Every row belongs to one group in each of 5 separate groupings. Each group adds its own fixed numbers to the row, and there is some noise. The rows also spread widely along 17 directions, which tell nothing about the answers.
In the rows, zero is written as 128.
Some rows, each with its group in each grouping after it:
[143  76 108 107 127 152  69 171  92 139 153 115  85 130 146  83 142  88
  87  95 171 154 170 138 113  86 138  89 155 144 168 136 138] | Nav z29 fis (1) kima
[127 187  96 153 115 122  91 152 123  99 117 151 142 106 113 122 139 172
 127 138 121 122 139 123 170 125 160 126 157 132 149 138 143] | niz z638 Goked (0) Pipu
[150 128 144  69 132 144 128 125 105 128 124 155  95 111 156 124 158  94
 142 158 163 131 112 144 134 106 112 100  95 140 145 152 145] | niz z332 pada (3) zudo
[111  92  95 162  75 126  90 147 120 168 155 169  51 174 177  64 143  93
 108 119 121  94 124 140 122  75 141 106 164  96 194 111 136] | Nav z663 Veku (3) zudo
[ 90 126  87 162 107 152 146 138 178 141 123 136 127 167 170 111 119 114
 153 147 142  69 107 141 128 126 129 123 155  94  82 123 126] | bola z29 dip (2) Pipu
[106 169  60 143  95  68 171 131 129 111 120 179 144 150 154 121 177 150
 141 181 129  37 109 131 150 183 110 178 123 136 174 139  78] | bola z332 dip (0) kima
[142  73 110 154 129 142 115 124 147 120 111 123 121 106 139 126 138 148
 154 122 132 114 117 126 111 157 122 132 105 145 149 136 152] | niz z663 fis (1) kima
[136 132 123 133 125 139 148 140  96  93 120 109 145 104 104 143 113 139
 142 150  91 121 126 109 107 155 157 150 109 108 118  98 145] | bola z456 Veku (2) kima
[138 125 121 101 113 126  91 113 143 153 136 165 136 138 142 116 150 141
 154 123 167 105 128 140 139 137 122 105 102 106 152 119 123] | niz z638 pada (3) kima
[116 185 187 117  91 140 130 100 185 142 136 213  77 118 141 127 155 121
 149 186 129 138  61 117 164 132 124 102 107 123 122 144 139] | niz z456 Goked (0) kima
[ 89 148  45 140 120 121 110 131 173 105 155 124 159 104 129 118 145 152
 134 108 154  84 166 129 150 119 128 134 118  92 122 116 101] | Nav z638 fis (0) Pipu
[131 142  88 164  78 114 162 122 133 136 148 191 139 151 127  95 137 128
 161 151 146 115  89 115 155 104 140 146 160 145  89 146  94] | Nav z332 dip (3) Pipu
[104 165 141 155 100 136 127 129 139 126 145 128  93 108 133 132 103 139
 121 159 109 144  92 123 132 123 126 160 111 113 126 110 160] | niz z456 dip (3) zudo
[158 150 153  82 119 196  83 108 205 125 148 104 121  89 146 129 166 137
 129 124 159 149 116 176 169  97 163  53  72  86 106 148  88] | niz z638 Veku (2) Pipu
[107  86 136 195 105 120 145 137 105 160 119 103 136 175 132 144  83 133
 130 119  75  96 116 152  85 121 131 161 138  89 158  75 157] | niz z456 Goked (3) zudo
[186 113 130 115 143 165  99 138  72 118 147 125  94  92 117 105 131 136
 162 127 118 191 157 104 123 108 152  81 126 151 119 124 146] | Nav z332 Veku (1) zudo
[146 137 138  86 179 161 159 126 134  80  82  72 171  74 119 174 135 148
 143 158 108 120 113 136  95 224 120 137  62 139 105 149 141] | niz z456 Veku (2) Pipu
[115  84 128 208 116 170 161 137 221  99 142  71 101  95 158 126 143 129
 100 141  85 100 127 135 125  70 137 128 139 103 131 162 134] | Nav z29 Goked (3) Pipu
[159  86 163 120 136 136 155 138  87 165  78 196 151 176 127 136 125 108
 179 158 143 113  90 135  96 158 126 107 149 171 121 155 156] | niz z29 Goked (0) kima
[104 150 121 159 126 122 101 154  87 133 114 129  96 143 128 118  98 143
 115 141  82 135 119 102 107 191 124 144 159 133 159  97 179] | niz z456 Goked (0) Pipu
[ 99 101 115 142 142 154 153 159 145 129 130 150 114 142 138 116 129 100
 123 137 122  82 151 114  95 110 117 106 158 117 133 150 155] | niz z663 Goked (0) Pipu
[172 165 151 160 126 133 130 163  53 115 176 197  68 149 116  90 150 152
 128 169  62 169 177  62 130  83 137 102 196 160 170 145 144] | niz z456 fis (3) Pipu
[135 161 139  69 110 144  80 140 122 113 133 147 141  93 104 130 138 125
 100 116 183 154 110 154 147 136 161 118  87 128 127 136 129] | bola z332 pada (1) zudo
[122 112  89 126  97 133 135 139 107  90 126  92  68  83 140 102 127  67
  91 135 129 141 100 130 137 106 146 134 130 132 127 136 133] | Nav z332 Goked (2) kima
[ 73 107  94 137 149 155 134 112 162 124 123 159 115  98 164 146 115 122
 151 122 149 135 115 129  92 138  78 120  97 149  84 182 156] | Nav z29 fis (1) Pipu
[133 108 121  97 145 160  88 151 118 134 188 135 117 107  93  96 133 127
 103  97 140 149 195  82  90 140 132  95 109  98 140 107 131] | niz z638 Veku (3) Pipu
[102  76 102 141 120 115 134 126  85 124 102 143 102 125 123 140 105  96
 126 108  92 127 123 132  96 118 118 124 121 122 152 136 155] | Nav z638 fis (0) kima
[135 113  75 159 132 157 150 128 207  89 124  76 163  95 115 117 137 133
 117 106 140 120 142 143 155  99 153 107 151 120  74 176  91] | niz z638 fis (3) zudo
[127 153 121 133 101 128 168 125 175  75 109 116  86  73 154 118 171  85
 197 221 123  53  91  89 208  82 145 143 127  95 129  90 160] | bola z638 Goked (0) zudo
[ 87 160  84 150 111 134  94 131 111 116 151 142 104 121 128 123 101 134
 107 103 105 148 138 133 128 101 125 123 140 104 115 117 133] | Nav z663 fis (3) Pipu
[124 193 106  96 156 145 119 138  72 104 134 123  78 122 152 125 132 120
 112 140  99 157 169 132 135 113 101  69 152 132 124 152 115] | niz z663 Goked (2) Pipu
[ 65 146 129 123 121 119 188 114 183 115 171 110 149 114 137 151 131 117
 137 151 168  88 143 134 143  80  86 149  97  98 101 138 101] | niz z332 pada (1) zudo
[128 137 138 149 122 130 137 127 147 116 142  76 172 105  87 137 106 156
 128 123 129 158 143 118 154 119 136 137 147 128 100 129  98] | bola z638 Veku (3) kima
[110 118 108 133 115 155 102 140 101 169 146 193 120 159 157 144 115 152
 149 129 123  96 116 147  60 134 128 126  76  92 144 103 156] | bola z456 dip (0) Pipu
[ 99 191  95 121 127 136 138 153 123  96 159 116 156 129 109 132 125 126
  87 128 129 120 149 146 127 128 142 123 133 109  81 129  80] | niz z29 Goked (1) kima
[124 149 164 159  99 127 114 131  97 155 110 169 137 157 139 153 112 158
 150 151 107 122  69 169 114 150 138 151 115 134 147 122 145] | bola z638 Goked (1) zudo
[136 143  94 126 133 136 150  88 141  97 135 125 128  78 124 156 140 150
 164 124 113 145 133 132 139 113 114 106  73 125  85 159  91] | niz z638 fis (1) zudo
[101 139 126 134  88 116 126  92 178 132  70 216 108 155 128 113 133  93
 194 143 128  86  72 125 183 134 142  85 162  87 106 128 153] | niz z638 fis (2) kima
[116 167 150 122 132 107 123 102 147 128 150 157 113 132 121 132 150 160
 113 124  75 149 165 115 134 164  93  95 121 107 165 143  88] | Nav z456 Veku (3) kima
[ 84 152  39 132 132 134 141 137 144  98  74 133 119 144 162 108 133  96
  98 129 118 103  86 162 127 173 134 104 171 148  89 189 108] | Nav z456 fis (0) kima
[ 98 125  77 133 144 148 108 117 121 146 148 182 117 127 149 136 109 162
 144  96 139 146 159 130  84 144  83 103 104 136 108 164 138] | niz z663 fis (2) Pipu

New rows, each followed by its group in each grouping:
[133 170 138 147 127 157 123 152  95  95 105 148 146 139 105 157 107 149
 123 131  77 142 111 166 119  95 183 108 139 115 106 143 149] | niz z456 fis (1) zudo
[130 138  88 131 143 120 114  87  84 131 106 131  95 127 158 140 120 146
 174 123  72 150 136 137 123 143  96  83 116 122 131 136 114] | Nav z638 Veku (3) kima
[129 144 111 135 138 133  69 112  95 136  84 106  91 129 156 124 101 142
 152 116  97 176 120 151 153 133 118  77 164 137 141 138 150] | Nav z638 Veku (3) kima
[142  94 141 139 160 183 190 123 133  91 102  78 129  61 126 163 111 123
 140 166  99 150  78 131  78 142 126 150  75 163  76 184 159] | niz z638 Veku (3) zudo
[110  83  94 123 154 162 120 150 124 132 169 122 127 125 127 118 116 126
 117 100 119 103 193 106  53 139 114 113 104  84 130 104 134] | bola z663 Veku (3) kima
[134  92 178 154  99 136 146 123 127 161 151 134 119 136 138 151 129 140
 129 148 133 147  99 150 128  73 113 136 110 151 160 160 127] | niz z638 fis (0) Pipu
[104 134 146 169  74  99  83 132 148 151  84 125 180 154  98 136 104 158
 123 103 131 120  82 188 179 127 176 145 161 110 164 115 133] | Nav z638 Veku (0) zudo
[113 153 113 143 118 148 110 150 129 105 125 103 135 110 141 133 116 142
  94 125 131 135 117 175 125 122 140 137 131 137 128 152 128] | Nav z663 Goked (2) kima
[120 108 145 133 143 147 129 122 131 135 130  85 140 118 128 147 107 138
 132 126 116 145 135 137 108 137 112 121 116 121 119 132 125] | bola z638 Veku (3) kima
[125 155  95 139 120 150 107 156 118 113 140 102 133 117 123 129 114 148
 115 139 125 124 131 142 125 135 151 138 118 110 117  98 132] | niz z29 dip (0) kima
[119 112 151 145 134 150 122 143 149 156 152 112 131 140 140 123 110 133
 142 128 147 119 155 129 119 104 109 121 150 114 128 108 141] | bola z663 Goked (3) zudo
[110 109 107  95 104 152  93 132 156 127 113 217 108  79 136 116 154 106
 149 142 190 100  75 128 120 130 155 119  69 128 144 161 184] | niz z638 Veku (0) kima
[163 149 130  85 128 186  58 166 152  88  74 120 151  95 104 113 150 113
 100 128 143 123  84 160 154 162 220  89 127 107 117 128 164] | niz z29 Veku (3) Pipu
[106  79 108 135 114 136  91 144  84 132 125  88 133 135  77 131  59 101
  80  48 131 179 158 151 109 103 154 110 155  99 121 104 149] | niz z332 fis (2) kima
[142 138 114 102 123 125 114 166  68 144 102 158 183 176 121 135 125 124
 124 116 161 100 137 186 129  87 153 116 156 129 143 137 115] | bola z663 dip (3) zudo
[129 119  63 113 137 119 125 160  34  70  81  76 152  89 100 138 103 104
 121 121  94 111 122 134 114 135 163 161 124 125 130  97 164] | Nav z663 Veku (3) Pipu
[118 123 118 166 118 130 130 120 137 129  71 197 252 142  88 186 103 205
 202 110 118  73 100 170 104 165 172 156  95 100 105 135 154] | bola z638 Veku (2) Pipu
[110 118  79 123 124 128 117 104 108 124  73  72 111 136 165 146  98 106
 156 115 119 123 103 185 149 116 127  90 129 101 117 115 133] | niz z332 Veku (2) kima
[144  72  98 161 127 146 139 112 179 132 126  83 134 105 177 127 153 167
 159 140 150 110 114 128 118 166 100 147  95 160 128 159 116] | bola z29 pada (1) Pipu
[136 131  99 164 123 128 137 124 147 127 122 144 159 146 136 139 142 163
 154 117 103  96 148 149 127 136 136 110 128 107 117 134  92] | bola z29 Goked (1) zudo
[131 121 103 110 120 119 154 107  90 101 144 126 117  86 137 171 156 131
  93 129 104 136 114 160 105 123 104 147  38 135 164 166  94] | niz z332 fis (3) Pipu
[133 109  68 137 165 121 119 130 119 132 130 106 159 117 118 119 127 168
 115  73 132 165 204 121 115 153  91  92 158 172 127 188  80] | Nav z638 Goked (0) Pipu
[115 133  88 130 107  99 105  90 181 147  76 129 165 141 137 134 141 149
 133 100 148 106  79 181 167 208 113 125 113 129 133 150  83] | niz z638 fis (3) zudo
[131 145  68 108 137 118 120  93 163  91  87 105 113  86 142 125 158 135
 128 117  99 131 131 123 159 186 119  87 117 121 129 161  92] | bola z456 Veku (3) kima
[117 120  66 147 110 130 165 125 135  89 134 125  95 117 129 107 137  86
 123 130  96 104 131 117 137  99 142 113 140  95 101 126 112] | niz z332 fis (3) zudo
[114 153 155  99 140 133 122 169 119  87 119 114 114 109 125 123 145  93
 125 172 151 116 147 107 167 102 130 122 170 135 145 125 162] | bola z29 fis (1) kima
[126 176  93 136 108 132 174 174  93  91 179 180 126 106 125 109 157 118
 133 202 135  75 122  92 115 115 154 181 108 132 109 106 132] | niz z29 Goked (0) zudo
[115 157 143 158 128 115 161 163 131 107 179 140 143 120 121 118 151 157
 135 189 134  97 164  77 144 122 102 185 150 145 155 116 145] | niz z29 fis (3) Pipu
[119  95 137 158 128 149 127 144 175 173 147 141 209 170  96 131 104 169
 140  96 158  94 149 150  87 149 132 139 125  93 109 113 120] | niz z638 dip (3) zudo
[130 110 140 119 128 139 178 130 147 130 101 179 134 155 153 133 168 109
 114 150 115  91 102 163  97 130 125 104 121 145 145 210 107] | Nav z456 pada (0) zudo
[ 93 104 103 148 120  56 155 133 105 121  83 117 149 143 118 122 119 121
 123 120 133 105 148 104 166 133  83 161 205 167 180 159 139] | bola z663 pada (3) Pipu
[107 128 118 133 137 119 136 108 115 126 102 109 113 137 135 144  98 120
 167 136 109 136 132 121 142 157  93 115 141 115 103 101 145] | niz z29 fis (2) kima
[120 120 113 160 113 152 130 116 144 134 133 177  94 127 124 117 112 131
 156 134 105 141 107 109 118 128 132 110 130 123  95 131 150] | niz z663 fis (0) zudo
[ 76 142 122 124 133 135  97 132 122 104 127  93 100 134 131 155 120 120
  49  93  57 126 137 175  89 178 118 115  96  78 166 119 115] | Nav z332 fis (1) Pipu
[ 75 135  91 106 177 152 161 121 142  78 136  35  91  92 178 169 122  95
 136 148 102  90 187 131 123 100  67 104  89  63 112  98 140] | niz z29 fis (2) Pipu
[111 138  92  99 151 108 141 112  92 116 148  95 105  91 143 148 125 128
 113 106 121 151 191 124 115 136  69 116  88 124 147 139 104] | niz z456 Goked (2) zudo
[132  63  91 144 120 109 151 144 102  81 154 135  94  76 108 104 160 103
 151 130 112  93 182  53 119 100 127 152 119 118 180 100 163] | Nav z332 fis (1) Pipu
[ 96 137 104 114 130 140 171 112 163  88 105 103 176 105  97 161 113 106
 134 120 112 103 118 146 137 109 144 111 117  82  58 137  99] | bola z663 Veku (3) kima
[121 156  81  93  96  97  98  82 158 116 110 169 138  87  98 138 159 133
 141  98 130 112 112 125 169 182 136 106  66  85 133 110  90] | niz z638 Goked (0) Pipu
[160  74 187  99 113 101 122 124 105 186 147 185 164 159  90 120 149 133
 107  92 151 163 148 133 105 140 116 107 120 155 187 164  85] | Nav z456 Veku (3) kima
[120 128  69 207  63 127 124 130 196 102 142 111 110 107 140  88 146 159
 104 123 122 120 109 135 188  87 176 141 162 122 145 163 104] | niz z332 Veku (2) Pipu
[123 155 119  89 122 129  61 151  82 104  93 115 119 116 133 125 125 108
 115 129 136 118 109 163 147 126 156 123 130 105 167  98 171] | Nav z638 pada (3) kima
[113  99 122 119 121 140 126 104 193 132 121 114  88 109 145 119 153 103
 117 116 132 137 123 125 157 130 105  79 129 122 134 169 101] | bola z638 fis (0) Pipu
[102 123 130 131 125 147 120 146 101 162 119  97 184 150 125 166  79 137
 122 114 160 122  99 202  93 123 136 148 101 120 104 115 133] | niz z638 Goked (0) zudo
[141 137 129 149 133 156 143 129 147 105 125 134 123 118 113 115 134 151
 131 143  97 142 127 111 117 166 144 106 145 137 107 168 120] | niz z638 Veku (2) kima
[110 139  97 134 113 131 147 109 136 112 124 123 142 127 126 146 115 139
 131 114 108 110 130 158 121 121 129 124 101  92 102 133 107] | niz z663 pada (2) zudo
[ 99 108  83 131  91 102 104 166  71 130 164 141 115 115 101 110 106 112
  60  83 171 152 153 137 111  76 138 153 129 142 176 148 127] | niz z332 dip (1) kima
[114 159 138 134 144 132 126 161  92 115 133 108 145 143 111 126 113 137
 117 146  96 134 152 117 124 150 126 134 166 124 128 108 137] | Nav z29 Veku (3) Pipu
[112 120 116 146 109 139 119 132 143 122 163  62 121  97 129 118 111 128
 135 143 133 118 121 107 135 123 130 161 102  92 128  70 142] | niz z638 Veku (3) Pipu
[141 106  88 121  82 138  82 147  87 139 132  86 123 137 144 101 113 104
  82  92 169 157 105 190 137  71 179 120 140 126 134 129 111] | Nav z456 pada (2) kima
[144  78 123 203 103 173 128 153 143 133 164  97  87 129 144  97 118 139
  82 133  70 128 100 123  55 152 157 159 121 120 142 114 142] | Nav z456 Goked (3) kima
[150 143 129  99 134 126 101 132  73 136  81 137 135 132 162 157 148 139
 134 138 136 136  93 183 131 164 120 114 108 172 158 163 117] | bola z29 Goked (1) Pipu
[104 168 139 139 120 117 152 156 105 141 167  95 145 148 156 140 132 153
 100 180 149 123 119 163 132 123 101 167 123 160 149 142  90] | niz z29 Veku (0) kima
[150 165 184 131 116 137  82 159  86 148 163 165  92 144 133 102 138 146
 117 157 115 160 132 115 134 129 126 124 161 149 180 111 149] | Nav z663 Goked (3) Pipu
[132 131 171 142 119 139 124 113 131 119 154 147  99 112 107 143 129 140
 158 142  73 135 154  88 140  98 122 109 116  78 145  88 147] | bola z638 fis (3) Pipu
[103 119  75 122 130 133 125 151  87 136 142 131 113 123 133 123 107 125
 111 123 145 129 128 127  84 160 109 146 104 141 128 130 138] | niz z332 dip (0) Pipu
[159 139 131 154  88 133 147 154  88 104 141 210 138 110 107 119 150 140
 148 184 127 114  85 109 126  97 182 168 115 154 134 146 157] | niz z29 Veku (3) kima
[150  97 207 127  96 135 147 136 101 147 181  91 163 127  72 142 105 121
 124 135 141 167 120 118 124 109 138 170 105 120 118  76 113] | Nav z638 fis (2) Pipu
[ 80 118 113 149 113  93 151 129 158 157 146 200 140 174 135 100 138 121
 175 147 164  70 143  95 140 137  84 139 171 126 137 116 128] | Nav z663 fis (0) kima
[ 94 139  76 103 127 118  75 100  65 124  74 143 109 107 127 160  88 110
 149  84 108 165 113 163 144 107 123  85 109 107 120 122 156] | Nav z638 fis (0) Pipu
[151 131 188 153 100 141 131 131 148 156 138 138  98 167 125  98 136 133
 134 153 104 145 118 125 157 122 137  96 179 126 146 133 116] | niz z663 Veku (2) zudo
[ 65 144  33 126 141 119 129 121 145  97 119 128 107 108 148 125 127 114
 155 127 113  67 162 102 125 163  99 125 115  71 114  89 138] | bola z638 fis (0) zudo
[135 149  90 125 126 112 107 140 110 103  99 134 143 128 123 119 145 130
 156 122 123  92 171 123 171 119 145 100 164  98 147 103 136] | niz z29 Goked (2) Pipu
[122 114 132 128 128 163  85 123 110 166 139 101 114 142 149 144  90 139
 147 115 141 166 123 161 118 102 120  94 121 118 110 106 136] | bola z638 fis (0) kima
[153 144  81 139 120 133 120 148  72 110 130 158 102 141 155 103 148 132
 162 155 104 102 150 106 139  87 147 108 160 120 138 113 142] | bola z29 pada (3) Pipu
[ 91 113  96 108 142 136 184 118 116  94 151 100  76  76 123 135 124  81
 111 136  89 143 154  79 104 100  99 106  95 108 106 145 127] | niz z456 Veku (0) Pipu
[ 96 108 121 164 134 124 149 136  85 112  85  73 107 113 129 162  77 112
  91 124  84 154 109 158 108 107 114 136 149 155 144 174 158] | niz z638 Goked (0) kima
[148 151 184  84 136 179 162 158  69  94 149 159 119 105  87 138 124  95
 145 190  96 122 108 102  78 142 169 132  78  99  89  94 166] | niz z638 Veku (2) zudo
[115 119 104 135 140 153 146 161 126 107 114 162 120 136 149 115 146 109
 137 165 116  79 112 117  95 143 137 133 138 134 132 143 165] | Nav z456 fis (0) Pipu
[157 111 114 127 118 131 153 106 160 121  92 109 164 115 129 128 150 128
 158 135 122 115  87 150 146 155 148 124 111 132 104 143  97] | Nav z456 Veku (3) zudo
[135  97 107 140 124 128 116 115 159 156 169  76 114 117 182  98 146 140
 186 147 180 115 155 117 161  83  87 122 132 128 146 104 111] | Nav z638 Veku (3) kima
[133  88 145 119 172 142 169 138  88 136  96 128 137 173 139 136 127 104
 153 150  76  94 129 116  62 200  96 119 138 128 128 113 146] | Nav z456 fis (3) Pipu
[143 146 152 116 159 175 129 144 103 115 126 116 187 118  92 168  92 172
 133 128 112 155 133 158  80 164 146 121  92 125  76 134 134] | niz z663 Veku (2) kima
[ 97 111  64 143 117 125 120 155  90 131 149 104 116 136 139  96 100 117
 101 113 149 129 140 128 101 131 127 141 150 134 125 136 125] | niz z638 Veku (2) kima
[107 121 133 157 110 162 159 123 160 124 152 168 135 110 113 136 114 140
 154 146 130 121 108 111 106  86 141 132 108 114  80 153 151] | niz z638 pada (0) Pipu
[131 107 117 135 100 158 115 167  68 139 156 164 126 149 130 122 107 124
  97 109 147 131 131 170  80  60 169 129 117 118 140 139 154] | niz z332 pada (2) zudo
[ 81 125 125 153 128 131 136 160  84 104 106 140  92 122 124 138  97  98
 105 143  97 130 112 126 102 122 124 149 148 141 138 143 193] | niz z29 fis (1) zudo
[142 175 146 124  70 120  91 117 147 149 132 114 133 141 141 116 132 147
 145 156 164 145  76 155 208 112 156 127 142 125 130  95 104] | bola z456 pada (0) kima
[ 83 125  58 150 151 117 104 154  71 118 109 140 130 115 139 144  89 151
 115 101 149 153 161 150 107  89 101 129 154 178 149 197 167] | niz z638 fis (0) kima
[152 116  98 119 129 126 116 144  79 134 115 131 133 168 122  99 134 121
 129 108 108 125 160 140 123 138 145  81 173 122 135 130  92] | Nav z663 Veku (2) kima
[134 113 120 105 140 139 168 139 132 120 141  68 160 121 122 126 131 108
 125 141 155 125 145 135 131 126 118 130 128 135  84 127  92] | Nav z29 pada (0) zudo
[135  80 167 135 117 174 118 141 117 149 133  90  57 125 172 116 119  94
  75 125 127 198  99 162 108  78 117  98 145 171 154 194 144] | Nav z456 fis (2) Pipu
[ 99 104 135 161 116 112 122 101 162 162 104  92 129 184 160 145 124 135
 108  90 107 133 120 197 148 130  93  90 159 121 157 156  77] | Nav z332 fis (1) Pipu
[125 106 160 166 106 100 222 102 150 128 189 105 157 129  87 150 134 147
 128 152  97 127 137  88 128 138  85 181 104 129 120 122  62] | niz z332 fis (3) Pipu
[146 138 118 122  76 123 114 100 160 102 123 168  49  99 143  90 172 104
 145 152 107 111 103  99 182 112 148  94 119  94 154 122 132] | niz z663 pada (2) kima
[112 167  89 123  90 154 125  99 166 132 188 185 166 130 116 141 127 137
 142 100 144 123 119 167 129  54 165  99  72  54  45 107  67] | Nav z456 fis (3) kima
[106 106 101 124 115 123 121 109 144 165 127 132 137 148 159 136 135 133
 159 120 148  98 124 153 132 120 110 106 108 104 139 127 101] | bola z638 Veku (0) Pipu
[107 112 146 125 123 151  82 144 141 166 155 117 146 134 116 123  82 140
 110  89 198 182 146 144 121 115 120 117 143 137 116 130 151] | niz z456 fis (2) kima
[135 103 137 177  99 177 125 167 182 161 215 105 109 129 156  74 134 152
 112 153 179 128 137 120 104 101 129 159 137 139 127 134 120] | Nav z638 dip (2) zudo
[113  99 109 146 122 162 154 131 204 136 191 130 133 122 139 107 154 130
 111 136 160  94 134 118  90 135 112 139  96 113 103 149  91] | niz z638 fis (3) kima
[120 127 113  87 125 135 136 116 192 110 151 119 131 101 142 115 178 112
 147 144 179  72 141 113 154 131 110 115  87  98 129 118 106] | niz z663 pada (1) Pipu
[128 126  66 156 110 127 169 137 103 101 138  98 141 134 110 110 111 119
 128 131  90  96 130 106 105 140 152 157 132  95  88  86 118] | niz z456 pada (3) zudo
[138  78  72 205 111 121 148 128 142 123 156 170 143 107 128 111 128 193
 168 123 136 118 157  86  98 128 120 173 122 161 142 155 149] | niz z456 fis (2) kima
[114 108 150 155  91 125 125 130 112 167 174 157 135 121 105 134  90 136
 147 122 168 172 137 111 134  63 122 140 133 140 111 117 138] | bola z29 Goked (0) kima
[130 118 128 103 107 139  73 129 177 106 112  57 112  65 132 107 146 102
  99 128 173 147  86 137 188 147 139 144 116 135 152 120 143] | Nav z638 fis (3) Pipu
